There are 4 ways to turn a row about zero (a turn may also mirror it). The second row of each pair is the first, turned, with some noise. The first 36 pairs use one turn. New pairs use 3 turns, one after the other, and a turn may come again.
In the rows, 128 means zero.
Known pairs, each followed by its turns in order:
171; 177; 88; 92; 134; 123; 180; 100
174; 137; 124; 205; 114; 131; 99; 160  (3)

96; 166; 104; 104; 185; 104; 111; 185
89; 127; 134; 169; 173; 131; 202; 153  (2)

162; 148; 147; 176; 178; 105; 183; 88
182; 128; 79; 164; 179; 99; 107; 92  (0)

133; 98; 95; 172; 86; 106; 142; 146
130; 116; 104; 134; 132; 178; 127; 67  (3)

102; 183; 161; 94; 160; 101; 82; 170
106; 185; 165; 136; 137; 73; 179; 136  (3)

101; 125; 110; 128; 167; 74; 102; 108
116; 125; 106; 144; 194; 101; 151; 143  (1)

134; 82; 170; 133; 128; 137; 104; 159
128; 106; 97; 156; 109; 159; 98; 156  (1)

130; 101; 102; 179; 153; 151; 106; 154
120; 121; 121; 181; 113; 182; 112; 126  (2)

111; 160; 78; 188; 178; 121; 108; 110
143; 81; 133; 101; 176; 60; 146; 112  (1)

110; 90; 122; 183; 144; 129; 178; 99
178; 131; 146; 137; 80; 159; 110; 169  (2)

72; 174; 161; 122; 149; 182; 93; 103
129; 103; 107; 147; 130; 225; 157; 132  (0)

158; 124; 86; 106; 159; 189; 186; 175
182; 198; 112; 115; 116; 164; 72; 158  (3)

70; 187; 124; 122; 86; 143; 142; 184
99; 166; 155; 58; 127; 119; 64; 145  (1)

91; 90; 115; 104; 114; 106; 69; 131
71; 141; 109; 124; 162; 132; 83; 160  (2)

82; 146; 70; 138; 169; 113; 78; 160
69; 118; 152; 192; 163; 149; 145; 161  (2)

104; 100; 131; 181; 85; 86; 144; 156
114; 120; 97; 117; 122; 146; 142; 45  (3)

115; 88; 183; 86; 167; 75; 161; 84
132; 92; 112; 121; 40; 92; 172; 160  (3)

150; 89; 102; 100; 117; 126; 167; 185
115; 162; 191; 128; 112; 85; 112; 109  (0)

175; 125; 91; 104; 165; 81; 82; 172
159; 124; 45; 99; 173; 154; 150; 117  (1)

177; 125; 70; 185; 167; 79; 167; 69
195; 146; 51; 108; 135; 62; 97; 91  (0)

176; 134; 76; 160; 181; 108; 130; 188
96; 202; 132; 160; 106; 197; 122; 124  (3)

133; 125; 141; 114; 93; 135; 144; 139
126; 151; 141; 130; 104; 150; 113; 123  (1)

141; 106; 75; 94; 188; 152; 156; 136
143; 205; 156; 159; 142; 157; 157; 125  (2)

128; 188; 141; 143; 81; 87; 105; 125
112; 120; 125; 181; 169; 89; 154; 94  (3)

181; 154; 104; 78; 185; 161; 71; 93
115; 137; 177; 155; 154; 144; 129; 235  (3)

130; 151; 142; 184; 71; 83; 129; 67
163; 51; 153; 111; 115; 90; 71; 141  (2)

125; 141; 185; 76; 149; 154; 116; 154
98; 85; 173; 159; 144; 160; 152; 110  (0)

123; 146; 145; 102; 175; 153; 129; 156
145; 106; 161; 152; 127; 155; 149; 96  (0)

130; 87; 176; 77; 117; 149; 145; 99
104; 150; 137; 175; 85; 165; 151; 158  (1)

84; 134; 157; 125; 98; 86; 100; 95
112; 90; 108; 98; 151; 152; 101; 175  (0)

187; 130; 86; 101; 177; 161; 118; 68
162; 195; 154; 183; 137; 97; 108; 83  (2)

127; 181; 107; 71; 69; 155; 115; 153
67; 127; 165; 83; 148; 108; 149; 71  (2)

87; 108; 167; 127; 153; 129; 165; 135
106; 112; 165; 144; 143; 150; 123; 180  (1)

84; 140; 78; 79; 179; 186; 117; 107
57; 110; 126; 73; 115; 99; 194; 146  (1)

77; 116; 85; 138; 70; 104; 117; 168
129; 165; 162; 78; 105; 132; 105; 193  (0)

121; 95; 130; 177; 142; 178; 162; 88
128; 170; 78; 183; 110; 142; 98; 114  (0)

New pairs. What belongs after each?
180; 171; 113; 128; 109; 107; 105; 73
108; 121; 131; 133; 88; 197; 107; 86  (3) (2) (2)

117; 121; 161; 149; 138; 142; 148; 135
119; 117; 113; 122; 117; 157; 159; 138  (0) (1) (3)

128; 72; 94; 80; 147; 119; 174; 98
81; 112; 74; 104; 109; 155; 143; 82  (3) (2) (0)

162; 135; 180; 108; 163; 146; 124; 166
110; 106; 99; 150; 177; 140; 94; 87  (2) (1) (0)

157; 150; 170; 179; 76; 181; 97; 154
64; 168; 101; 173; 150; 100; 102; 173  (0) (0) (3)

75; 110; 151; 139; 81; 161; 138; 134
151; 105; 168; 100; 76; 151; 106; 135  (0) (0) (1)

90; 148; 164; 82; 94; 98; 96; 158
115; 126; 100; 189; 123; 148; 120; 192  (0) (0) (0)

94; 125; 180; 138; 85; 87; 100; 168
143; 199; 144; 118; 96; 153; 115; 86  (0) (2) (0)

161; 135; 149; 181; 133; 157; 171; 75
110; 80; 154; 128; 132; 159; 160; 198  (2) (2) (3)

171; 155; 131; 136; 106; 79; 98; 87
114; 128; 92; 179; 161; 156; 114; 80  (2) (0) (1)

80; 96; 123; 89; 175; 124; 153; 185
93; 177; 136; 154; 192; 151; 94; 106  (2) (2) (0)

165; 173; 131; 119; 118; 105; 177; 102
151; 142; 122; 132; 137; 177; 112; 70  (2) (3) (3)

120; 97; 89; 156; 143; 140; 90; 82
116; 167; 152; 133; 99; 146; 120; 187  (3) (1) (0)

70; 170; 124; 174; 186; 161; 78; 156
157; 52; 76; 111; 197; 137; 127; 157  (0) (1) (3)

163; 118; 166; 90; 156; 98; 152; 117
111; 94; 118; 167; 163; 164; 139; 97  (0) (2) (2)

95; 137; 83; 149; 144; 98; 182; 111
76; 88; 159; 163; 87; 120; 121; 124  (0) (2) (3)

158; 175; 131; 111; 73; 75; 120; 159
159; 140; 51; 143; 116; 100; 87; 145  (0) (0) (2)

102; 170; 158; 187; 186; 86; 147; 72
163; 42; 123; 117; 45; 126; 134; 149  (3) (3) (3)

130; 185; 152; 131; 177; 90; 113; 135
123; 155; 150; 183; 168; 83; 146; 116  (3) (3) (1)

93; 180; 133; 122; 72; 113; 158; 151
104; 86; 81; 100; 103; 123; 78; 155  (0) (0) (3)

154; 71; 147; 77; 91; 95; 129; 158
90; 144; 136; 125; 178; 191; 164; 152  (0) (2) (2)

143; 164; 187; 103; 108; 125; 175; 174
157; 158; 67; 183; 146; 136; 135; 169  (3) (3) (0)

178; 76; 141; 108; 173; 186; 189; 104
152; 95; 83; 220; 156; 94; 146; 167  (2) (1) (3)

147; 180; 172; 142; 83; 115; 75; 160
131; 85; 162; 119; 195; 153; 184; 126  (2) (0) (3)

186; 100; 147; 79; 94; 113; 111; 124
93; 118; 132; 159; 73; 149; 176; 152  (3) (1) (1)

69; 158; 183; 125; 83; 144; 172; 105
151; 108; 145; 130; 106; 170; 220; 135  (3) (0) (3)

181; 105; 88; 124; 149; 82; 114; 138
97; 150; 115; 175; 167; 86; 104; 112  (3) (3) (2)

162; 161; 186; 92; 152; 178; 148; 102
103; 109; 164; 161; 191; 179; 94; 141  (0) (0) (3)

68; 156; 85; 111; 70; 105; 175; 132
69; 98; 114; 181; 151; 180; 164; 166  (3) (2) (3)

86; 176; 146; 96; 187; 99; 173; 115
94; 114; 169; 175; 145; 106; 121; 53  (0) (0) (1)

70; 108; 137; 182; 87; 136; 168; 177
87; 141; 136; 82; 138; 211; 147; 100  (2) (2) (0)

89; 77; 180; 147; 69; 187; 93; 185
193; 189; 40; 133; 141; 93; 140; 78  (2) (3) (2)

68; 86; 105; 82; 151; 131; 122; 81
149; 88; 161; 146; 140; 123; 138; 49  (0) (1) (3)

134; 93; 125; 129; 104; 122; 105; 92
128; 122; 186; 124; 115; 115; 132; 127  (0) (1) (3)

152; 128; 167; 88; 142; 81; 181; 108
159; 171; 156; 131; 104; 120; 165; 69  (2) (1) (2)

157; 97; 157; 78; 105; 178; 176; 99
140; 174; 125; 125; 148; 119; 39; 149  (3) (3) (3)

186; 110; 82; 178; 166; 123; 121; 174
168; 140; 175; 101; 56; 161; 97; 145  (1) (1) (2)

157; 135; 160; 133; 137; 98; 69; 142
108; 167; 184; 158; 157; 124; 122; 135  (3) (2) (0)

73; 122; 139; 104; 85; 108; 174; 95
110; 117; 149; 131; 190; 120; 110; 187  (3) (0) (2)

159; 98; 134; 122; 73; 91; 92; 157
133; 104; 75; 156; 129; 144; 116; 193  (1) (2) (0)

184; 106; 143; 163; 164; 114; 72; 74
187; 160; 144; 74; 174; 108; 100; 93  (3) (2) (3)

120; 161; 163; 80; 136; 107; 133; 129
140; 97; 118; 144; 115; 181; 156; 136  (3) (2) (1)

133; 150; 72; 109; 96; 107; 179; 171
141; 131; 168; 92; 175; 133; 172; 73  (3) (0) (1)

